The first 11 rows are patterns. Each new row is the sum of 3 different patterns, raised or lowered, with some noise. Before adding, each is slid sideways (what falls off one end comes back at the other) and multiplied by a number that may be negative. Names go in the order of the patterns.
(in the rows, 128 means zero)
Some rows, each with the names of its patterns after it:
[121 120 134 124  95 146 132 104 132 112 121  96 144 146 128 127 115 152
 116 147 130 107 125  97 145 132 124 137 127 146] | R
[105 139 140 116 146 102 130 131 134 134 130 143 149 120 156 125 160 145
 137 109 142  96 119 130 126 110 119 177 169  85] | N
[133 107 123 146 140 113 119 118 150 132 136 133 120 118 131 109 150 139
 110 158 156 146 101 157 102 107 131 125 126 119] | C
[146 146 141 127 139 132 135 122 134 109 153 129 119 144 130 124  97 121
 112 152 143 137 122 109 156 142 105  89 157 150] | L
[ 99 126 101 118 132 133  93 143 126 123 128 117 143 101 139 139 133  96
 133 139 143 140 128  83 138 135 102 102 155 135] | H
[106 113 142 147 139 115 134 119 146 154 124  92 135 125  92 130 112 128
 114 149 117 121 133 115 129 126 122 127 126 127] | X
[126 141 132 123 127 128 122 105 123 126 136 140 158 155 126 134 145 149
 127 131 131 165  94 138 129 121 133  86 116 162] | V
[144 129 157 124 105  67 111 128 125 144 141 150 111 147 133 118 155 122
 122 117 122 143 113 129 132 160 151 106 121 124] | D
[147 107 124 131 149  95 109 121 140 104 145 144 159 127 113 116 113 173
 171 135 135 157 126 107 119 157  79 155 122 139] | U
[119 124 149 111 109 138 137 113 128 132 136 140  83 134 132 130 145 143
 149 143 112 121 135 130 129 142 100 104 129 154] | T
[113  96 134 156 126 145 135 118  88 136 104 104 123  85 118 152 140 151
 137 109 139  94 106  96 154 123 118 136 124 124] | G

New rows, each followed by the names of its patterns:
[151 141 149 141 131 191 154 135 168 165 166 151 109 188 115 126 174 153
 145 122 108 164 121 172 166 151 123 118 161 133] | R V T
[114 111 104 114 117 114 128 112  94 130 127  96  98 151  94 100 128 141
 116 126 120 105  98 104 122 131 140 126 121  80] | C T G
[143 100 125 142 146 137  88 147 136 139  97 102 123 134 102 120 130 142
 108 104 148 102 159 154 121 142 144  83 134 122] | L V U
[ 79 102 131  86  67  74  90  86  88 138 123 107  85  93 127  90 100  87
  83 109  93  50 108  97  73 132 130 129  81 141] | C V G
[155 120 140 136 114 104 147 100 110 108 151  93 125 126 172 113 115 108
  84 135 183 125 111 171 124  54 108 198  77 166] | H X U
[ 92 134 120 108  75 143 135  85 152 131  99 122 112 100 122 121 119 106
  83  96 100 137  74 134 118  99 114 116 136  84] | R C T
[203 177 219 141 110 185 147 132 126 189 193 170 170 170 143 151 152 160
 118 176 148 163 166 153 148 143 100 151 152 130] | L V G
[209 170 113  99 134 176 148 170 185 180 172 184 185 131 161 126 131 157
 132 164 114 158 172 186 166 157 140 156 172 155] | R V D
[161 191 157 136 187 104 160 165 165 145 118 138 184 145 136 171 136 179
 193 178 134 189 112 132 166 170 168 156 132 121] | C V T
[143 104 160 122 142 154 145 132 117 132 150 146 135 139 146 153 166 139
  85 114 153 145 154 121 135 158 217 112 126 141] | L H V
[147 128 119 158 104  85 109 169 127 167 154  97 125 151 142 145 153 126
 145 152 134 113 135 103 117 135 120 139 141 136] | C L X
[172 107 148 148 112 135 136 167 113 156 163 149 172 128 127 146 183 129
 170 159 155 153 183 137 109 109 167 206 147 136] | N C T
[109 124 129 108 122 165 161 115 186 132 127  93 128 146  96 132  85 142
 167 125 138 174 105 138  87 111 116 162 136  83] | V U G
[141 125 174 109 113 144 130  99 144 168 167 146 142 127 137 193 200 122
 134 132 127 140 130 182  90 185 132 147 168 102] | L X U
[167 183 126 130 158 131 173 150 165 138 188 147 131 133 138 158 131 120
 159 161 170 170 130 114 136 170 130 192 131 130] | C L H
[ 86 117  96 130 110 111  85 115 126 147 111 130 147  84 103  86 165 113
 136 105  94 132 129 112 129 152 136 134 142 132] | L X D
[ 85 151 114 104 127  87 127  98 134  93 128 123 108 100 162  89  93 102
 140 112 107 132  68  99 108 106  72 121 119 138] | H X U
[145 134 178 149 121 151 122 128 119 113 153 122 152  95 127 137 173 134
 163 126 154 144 144 153  87 100 174 162 138 133] | N C X
[ 89  83  78  98  70 109 124 108 108 118  91 142 116 118  92 109 131 133
  88 109 106 110 130 107 106 132 138  84 116 101] | R X V
[134 108 149  86 140 137  98 143 160 125 119 150 113 123 137 149  89 151
 160 109 137 142 137 132 143 162 121 115 144 127] | R H X
[135 140  99 101 120 126  99 128 107  96  91 120  81 131 100  95  81 104
 149 147 122  88 161 104  87 108 136  90 127  76] | X V U
[162 170 153 130 130 149 158 147 130 175 143 135 142 158 159 136 136 159
 216 184 116 170 108 152 167 131 120 170 184 151] | C L V
[ 41  73  87 109  72 109 134  88  95 134  96  84 110 102 111 105 107  70
 130 103  89  77 128 102  83  83  96  91 105 122] | C H U
[136 131 101 139 105  58 107 136  55 126 112 139  98 108  94 106 111  88
  37 101 114  78 105 104 180 115  65  84 102 130] | N H U
[101  96 119  93  94 122 117  84 120 130  80 121  97  91 119 140  73  85
 107 113 103  88  92  43  73 129 111  85 108  84] | H X V
[188 118 158 147 143 147 159 162 132 175 137 133 135 151 146 104  97 148
 207 161 139 132 103 161 137 152 121 150 109 103] | X D U
[162 118 107 110 146 110  95  92 120 133 159 148 129 106 184 125  59  78
 156 137 119 162 120 138 176 126 135 118 137 103] | N C L
[ 96 152 116 149 136 141 108 147 125 130 161 138 115 144 160 107 154 123
 113 125 192  94 168 162 118 199 148 139  88 122] | C H G
[176 155 144 148 177 191 156 150 168 150 170 169 181 154 129 118 187 182
 137 139 149 180 131 167 182 174 137 152 146 134] | R C U
[189 125  82 139  85  56 111 115 102 114 120  70  63  37 114  59 113 116
 117  94 185  53 133 111  88 130 141  84  19 103] | N U T
[ 97 157 122 108 146 165 159  97 178 111 148 119 125 146 140 152 129 195
 180 143 138 174 148 113 111 158 202 131 154 115] | X V U
[117 107  88 111 121 123 109  97  80 121 120  65  94 136  99  82  83  77
  76 127 131  93 134  97 124 109 121 124  71 116] | R H V
[167 190 139 168 117 120 183 150 121 124 229 184  90 128 173 131 142 144
 133 179 139 162 160 156 120 163 122 167 130 163] | N U G
[127  98 105 124 116  36 104 101 121 138 101 141 134 119  61 131  79  81
 119  63  90  86 120  70 107 130  89  61  92  98] | C H T
[118  93 138 126 115 104 116 125 109  96 123 119 133  54 111 111 130 111
 153 119  82  94 138 127  72  83 183 144 111 122] | R N D
[137 183 165 152 173 164 117 182 180 176 145 126 173 187 155 136 171 147
 167 181 140 162 196 145 161 153 173 120 158 194] | L X V
[115 108  93 121 124 159 105 105 118 107 161 136 117 111 146 117  77 108
 128  66 140 111 118 138  91 109 114  98  57  90] | C X U
[113 118 137 129  83 114 121  94  58 162 155 151 147 102  99 130 127 130
 100 145  94 158 118  99 152  87 136  77 132 115] | C L U
[109 120 127 109 112 130 135 126 139 115  93  75 111 134 117 127 131 127
 128 126 107  86 148 130 129 120 132 116 110 131] | C L D
[102  94 130 119 149 126  96 122 140 106 126 188 141 159 106 142 119  95
  99 118 134 110 146 154 131 117 124 153 143 113] | C X U
[123 118 156 147 157 135 126 104 145 153 130 128 131 138 116 157 140 110
 155 140 132 101 155 136 150 141 135 192 155  89] | V D T
[127 143 125 169 123 115 153 118 147 134 124 153 123 152 116 107 127 146
 137 168 147 128 126 153 140  79  84 202 158 121] | N L T
[147 156  94 120 128 142 158 132 120 140  87 159 119 115 185 130 172 109
 118 110 133 137 152 139 172 110  92  95 138 154] | U T G
[116 183 186 104 136 134 147 136 140 127 148 110  95 123 176 143 150 136
 140  95 171 173 171 133 149 121 127  87 125 137] | N D T
[124 118 108  97 102 100 127 102 117  87  85 142 126 129  80 112  86 117
  98  82  95  91 108  96  67 123 115  97 105 117] | C L T
[107  99 100 119 109 134 119 152 113 128  98 124 174 113  99 113 148 125
 129 140 124  94 116 113 115 119 111 159  80 107] | H U T
[150 166 137 147 159 140 128 152 177 189 165 163 187 176 154 193 168 174
 153 153 196 124 183 154 153 166 112 175 202 178] | R N V
[124 107 133  85 118 136  81 114  76  84 158 125 133 137  86 117 127  87
  54  84 147 108 149 150 139  97 125 152 171 141] | C V D
[127 184 169 150 211 162 160 144 149 122 138 186 147 162 148 167 100 142
 194 146 120 177 167 148 139 148 144 134 153 157] | N C L
[101  52 106 146 132  75 143 131 107 130 137 109  86  78 115 112 110 124
  54  79  81  97  97 120 123 155  89 167  93 148] | R N U
[138 123 141 158 143 154 158 158 161 160 161 163 155 177 162 163 157 149
 180 173 106 126 169 167 175 130 164 161 151 176] | C L V
[120  53 140 175 111  93 143  97  87  84  73 131 117 127  96 100 103  81
  90 103 121 130 110 127  87 119 119 138  83  93] | X T G
[115 142 139 139 115 140 130 157 162 134 140 115 104 122 118 114 161 149
 136 201 144 141 116 113 143 140 145 112 194 128] | R U G
